The groups are shells around one centre, one inside the other: the same stretched ball of 6 dimensions in 9 sizes.
Some rows, each with its group after it:
[-4.333,  0.620,  0.534, -4.127,  1.782,  3.126,  1.218, -2.855,  0.413,
  1.890, -0.718] | Vigos
[-4.847, -0.127,  2.006,  0.036, -0.093, -2.406, -2.222, -0.050, -0.619,
 -0.109,  2.006] | reli
[-3.187,  1.985, -1.475, -4.091,  3.211,  5.187, -0.842, -4.008, -2.303,
  2.526, -1.221] | Fezaz
[-5.169, -0.309,  2.723, -0.997,  1.837,  1.191,  2.361, -1.812,  1.155,
  3.605, -1.619] | figi
[-4.215, -2.162, -2.278,  1.232,  0.356, -3.351, -1.170,  2.858,  2.659,
 -1.778,  3.506] | figi
[ 0.890,  1.841, -3.500,  0.683,  1.215, -0.881, -3.377, -0.381,  0.112,
  0.092,  3.770] | reli
[-6.009, -0.375, -0.830,  1.293, -0.068, -3.753, -1.687,  2.016,  0.964,
 -0.827,  1.535] | bogi
[-1.896,  3.518, -4.739, -0.628,  2.060,  0.963, -3.960, -1.340, -2.162,
  0.707,  0.785] | Vigos
[-6.457, -6.100,  3.386,  0.247,  1.175, -1.305,  2.555,  1.696,  3.332,
  0.262,  2.235] | duvu
[-1.125, -2.000, -1.018,  4.045,  4.530,  1.555,  1.549, -0.131,  1.292,
  5.166, -0.174] | Fezaz
[-5.051,  0.376, -0.892, -4.311, -0.399, -0.277, -3.810, -0.781, -1.473,
 -3.227,  3.325] | ven
[-2.945,  0.387, -2.457,  2.213,  3.418,  0.994,  0.588, -0.267,  0.712,
  3.934, -1.242] | reli
[-1.800,  2.501, -3.048, -3.411,  0.081,  0.013, -3.766, -1.284, -0.696,
 -1.979,  3.382] | figi
[-6.491, -0.805,  1.584, -0.278,  0.564, -1.561,  1.826,  0.403,  2.432,
  1.501, -0.568] | reli
[-4.360,  0.845, -1.185, -1.754, -1.824, -4.068, -2.570,  1.294,  1.744,
 -3.230,  3.842] | duvu
[-3.503, -3.027,  1.620, -0.094, -0.509, -3.187,  0.955,  1.583,  4.158,
 -1.045,  3.988] | reli
[-3.012, -2.629,  2.755,  4.844,  2.179, -2.252,  2.570,  1.082,  3.047,
  4.418,  0.308] | reli
[-2.487, -1.959,  0.433, -2.227,  0.359, -0.452,  1.200, -0.087,  3.539,
 -0.551,  3.386] | duvu
[-5.996, -0.043,  0.481,  0.954,  2.522,  0.478, -0.456, -0.623, -1.264,
  2.945, -1.584] | Fezaz
[-3.099, -1.292,  2.917, -0.678,  2.985,  2.949, -0.737, -2.839, -2.303,
  3.257,  0.426] | Fezaz
[-3.715, -1.068, -0.077, -0.350,  4.038,  3.779,  0.889, -2.116, -0.802,
  3.976, -1.307] | ven
[-2.954, -3.813,  2.295,  1.623,  0.670, -2.511,  2.518,  1.489,  4.703,
  1.120,  2.929] | figi
[-2.979,  1.499, -5.066, -1.654,  1.305,  0.066,  0.283,  0.317,  2.848,
  0.006,  0.789] | nesel
[-3.627, -1.990,  1.258, -3.077, -0.388, -0.922, -1.820, -0.250,  0.781,
 -2.473,  4.624] | tumop
[-0.044,  1.160, -5.408, -2.756,  1.069,  0.682, -1.930, -0.367,  1.871,
 -1.659,  3.891] | Vigos
[-0.130, -1.041, -0.259,  1.497,  1.693, -0.724,  2.084,  0.033,  4.097,
  2.562,  2.150] | tumop
[ 1.322,  1.980, -0.444,  4.392,  0.719, -3.645,  1.065,  0.457,  4.111,
  3.735,  1.728] | nesel
[-0.204, -0.290,  5.310,  2.923,  2.262,  0.109,  4.366, -2.356,  3.252,
  7.158, -0.762] | bogi
[-1.779, -3.191,  6.808,  2.101,  0.914, -1.565,  2.810, -0.890,  2.993,
  3.755,  2.233] | tumop
[-2.012, -3.008,  3.836,  1.986, -1.597, -5.716, -0.438,  1.996,  3.760,
 -1.253,  5.876] | nesel
[-4.673, -1.958,  4.004,  4.700,  1.914, -2.516,  3.473,  0.783,  3.030,
  5.353, -1.451] | Vigos
[-3.434, -1.340, -1.808,  2.338,  0.505, -3.676, -0.385,  2.547,  3.104,
 -0.283,  2.687] | tumop
[ 0.836, -0.248,  1.019,  5.717,  2.979, -1.269,  3.445, -0.091,  4.116,
  6.655, -0.206] | nesel
[-0.072,  1.066,  1.570,  2.145,  3.004,  1.303,  1.313, -2.436,  0.694,
  5.764, -0.524] | figi
[-2.714, -4.434,  2.283, -1.306, -0.055, -1.610, -0.423,  0.784,  2.482,
 -2.070,  5.760] | Vigos
[-3.546, -1.559,  6.070,  2.547,  2.277,  0.063,  3.412, -1.776,  1.540,
  6.153, -1.396] | ven
[ 1.154,  0.929, -6.959,  1.555,  3.335,  1.035, -1.320,  0.374,  1.693,
  1.389,  2.240] | nesel
[-0.994,  2.786,  2.529,  1.722,  1.913,  0.230,  0.217, -2.923, -0.431,
  5.417, -0.992] | Fezaz
[-4.248, -4.013,  5.293,  3.770,  2.277, -1.343,  5.198,  0.424,  4.289,
  5.482, -0.750] | bogi
[-2.793, -2.429,  0.292,  1.274,  0.190, -3.127,  2.196,  1.952,  5.297,
  0.385,  2.887] | duvu
[-3.736,  0.951, -3.704,  0.585,  2.629,  0.627, -1.247,  0.019, -0.204,
  1.669, -0.262] | tumop
[ 1.187,  0.824, -0.426,  4.420,  1.784, -2.182,  0.743,  0.179,  3.004,
  4.044,  1.651] | ven
[-6.328,  1.761, -0.267, -1.526,  0.222, -1.280,  0.045, -0.348,  0.988,
  0.759, -0.919] | nesel
[-1.064,  1.516,  5.699,  1.069,  0.714, -0.815,  1.500, -2.971,  1.005,
  5.092,  0.072] | Vigos
[-7.166, -2.700,  2.293, -3.439, -0.289, -0.836,  0.516,  0.211,  1.640,
 -1.628,  1.975] | bogi
[-4.559, -0.399, -0.255, -1.687, -0.730, -2.613,  0.445,  0.962,  3.376,
 -1.256,  2.422] | bogi
[-0.531,  0.658, -4.435, -0.313,  0.792, -1.252, -3.363,  0.680,  0.778,
 -1.778,  4.437] | tumop
[-0.299,  1.152, -3.252,  4.086,  3.118, -0.527,  0.135,  0.324,  1.684,
  4.109,  0.041] | duvu
[-7.586, -3.482, -1.470, -4.609,  1.481,  1.894, -0.974,  0.298, -0.031,
 -2.728,  2.004] | Fezaz
[ 1.534,  1.240, -3.641,  1.857,  2.439,  0.015, -0.338, -0.332,  2.272,
  2.475,  2.133] | figi
[-2.181,  3.371, -6.469, -3.481,  1.523,  1.724, -2.427, -1.156,  0.098,
 -0.893,  1.158] | duvu
[-2.871,  0.626,  0.696, -1.328,  3.577,  4.097,  0.682, -3.363, -1.248,
  4.468, -1.577] | bogi
[-1.959, -3.453,  2.586, -1.726,  1.059,  0.577,  1.153, -0.803,  2.424,
  0.374,  3.772] | ven
[-3.068,  2.224,  2.011,  0.832,  1.213, -0.566,  1.036, -1.873,  0.881,
  4.181, -1.297] | ven

New rows, each followed by its group:
[-0.116, -1.095,  5.205,  3.980, -0.426, -4.662,  0.645,  0.231,  3.113,
  2.710,  3.624] | Vigos
[-3.587,  1.059, -3.327, -5.223,  1.483,  2.899, -2.862, -1.998, -1.512,
 -1.706,  2.005] | ven
[-2.206,  4.100, -6.339, -0.167,  0.293, -2.247, -3.751,  0.777,  0.402,
 -1.215,  1.820] | Fezaz
[-6.101, -4.317,  1.616,  0.711,  0.698, -2.348,  2.067,  2.182,  3.741,
  0.051,  1.884] | reli
[-0.141, -0.035, -3.202,  4.200,  3.823,  0.349,  1.150,  0.340,  2.276,
  4.586, -0.033] | Vigos
[ 0.290,  0.908,  1.904,  1.564,  1.626, -0.288,  2.708, -1.727,  3.364,
  4.761,  0.412] | tumop
[-5.183, -0.598,  4.051, -3.044,  0.057,  0.131, -1.072, -2.039, -0.970,
  0.155,  1.625] | ven
[-3.709, -2.380,  0.384, -1.499,  0.142, -1.323, -3.397,  0.455, -0.614,
 -2.677,  4.882] | reli
[-2.664, -2.391,  5.418,  0.051,  2.813,  2.415,  2.379, -2.847,  0.350,
  4.873, -0.061] | ven
[-3.392,  0.256,  3.065,  0.829,  3.029,  2.069,  3.743, -2.581,  1.490,
  6.468, -2.913] | duvu
[-3.829, -0.813,  3.911,  1.605, -1.109, -4.642,  0.481,  0.899,  2.887,
  0.805,  2.503] | tumop
[-3.474,  1.475, -2.724,  0.473,  3.505,  2.207,  1.196, -1.268,  0.632,
  4.117, -2.408] | bogi
[-3.519, -0.971, -2.082, -4.650, -0.875, -0.969, -3.587,  0.300,  0.511,
 -4.907,  5.699] | nesel
[-1.242, -2.355, -1.270,  0.224,  0.856, -1.434, -0.804,  1.086,  2.604,
 -0.995,  4.654] | tumop
[-0.893, -2.371,  1.053,  1.918,  3.589,  1.822,  2.246, -1.093,  1.947,
  4.441,  0.689] | tumop
[-1.737, -2.814,  4.151,  4.408,  2.986, -0.503,  5.668, -0.251,  4.781,
  6.862, -0.961] | Vigos
[-3.702,  3.044, -1.916,  1.288,  0.567, -2.478, -0.264,  0.243,  1.682,
  2.004, -0.650] | nesel
[-2.852,  1.127,  4.763,  2.569,  1.305, -1.252,  2.113, -1.870,  1.262,
  5.753, -1.466] | Vigos
[-1.973,  0.223,  1.096, -3.566,  0.864,  1.592,  0.641, -2.402,  1.504,
  0.886,  1.880] | ven
[-2.071, -4.368,  4.986,  4.663,  2.584, -1.296,  3.164,  0.331,  2.933,
  4.963,  1.231] | duvu
[-5.775,  0.519, -3.290, -3.580, -0.949, -2.055, -2.868,  1.162,  0.930,
 -4.095,  3.164] | Vigos
[-2.668, -0.496, -0.134, -4.064,  0.829,  1.641, -2.071, -1.862, -0.567,
 -1.241,  3.348] | tumop
[-2.989, -3.784,  6.320,  2.800, -0.014, -3.678,  1.102,  0.686,  2.585,
  1.796,  3.446] | reli
[-4.643,  0.151,  2.788, -4.297, -1.681, -1.676, -2.969, -1.246, -0.589,
 -2.824,  4.024] | Fezaz
[-5.135, -3.285,  5.286, -1.906,  2.432,  2.857,  1.395, -2.622, -0.730,
  2.930,  0.143] | Vigos
[-3.933, -1.789,  0.234,  3.971,  1.902, -2.528,  0.771,  1.711,  2.146,
  2.618,  0.556] | reli
[-6.552, -3.179, -0.153,  0.360,  1.789, -0.566, -2.018,  1.221, -1.015,
 -0.610,  1.748] | Vigos
[-1.782,  1.369, -3.641,  0.171,  0.754, -1.596, -4.072,  0.481, -0.524,
 -1.249,  3.395] | figi
[-2.795,  1.205, -1.837, -5.349,  1.913,  3.974, -0.188, -3.074,  0.023,
  0.507,  0.699] | Fezaz
[-0.128,  1.260, -5.815,  1.003,  1.569, -1.056, -4.448,  0.869, -0.297,
 -1.233,  3.977] | Vigos
[-3.780, -2.761, -0.109,  2.377,  2.980,  0.046,  0.551,  0.747,  1.050,
  2.443,  0.783] | tumop
[-2.918, -3.413,  6.197, -1.346,  2.454,  2.871,  2.009, -3.124,  0.052,
  3.722,  1.032] | nesel
[-1.892, -0.390,  8.309,  0.992, -0.034, -1.764,  3.874, -2.445,  3.297,
  5.164,  0.378] | Fezaz
[-7.117, -0.671, -1.623, -5.978,  0.959,  2.343, -2.827, -1.273, -2.070,
 -2.814,  1.631] | Fezaz
[-1.228, -3.790,  2.884,  4.332, -0.108, -5.185,  0.359,  2.558,  4.095,
  0.480,  5.082] | Fezaz
[-2.806, -0.966,  1.427, -4.058,  0.211,  0.879, -1.932, -1.816, -0.374,
 -1.490,  3.915] | reli
[-4.234, -1.798,  3.029,  3.039, -1.001, -5.743, -0.502,  2.223,  2.618,
 -0.008,  3.176] | bogi
[-3.740,  1.297,  0.114,  2.626,  1.000, -2.486, -0.551,  0.332,  0.762,
  2.600, -0.120] | bogi
[-5.265, -0.561,  6.330, -0.111, -0.324, -2.120,  1.925, -1.246,  1.676,
  2.768,  0.056] | bogi
[-5.400, -4.225, -0.482,  2.603,  2.314, -1.434,  0.203,  2.368,  1.610,
  0.727,  1.613] | duvu
[-3.665,  1.353,  1.546, -1.955, -0.361, -1.269, -1.983, -1.326, -0.413,
 -0.168,  1.979] | tumop
[-4.367, -2.652,  3.206,  0.546, -2.325, -6.156, -1.367,  2.402,  3.009,
 -2.867,  5.511] | nesel
[-3.027, -5.147,  5.455,  3.881,  1.068, -3.142,  1.702,  1.362,  2.848,
  2.313,  3.232] | duvu
[-6.126, -4.149,  7.344,  0.730,  0.384, -1.891,  3.565, -0.090,  2.956,
  2.766,  0.640] | reli
[-5.408, -3.275,  9.116, -0.687, -0.235, -1.408,  2.700, -1.545,  1.796,
  2.602,  1.213] | Vigos
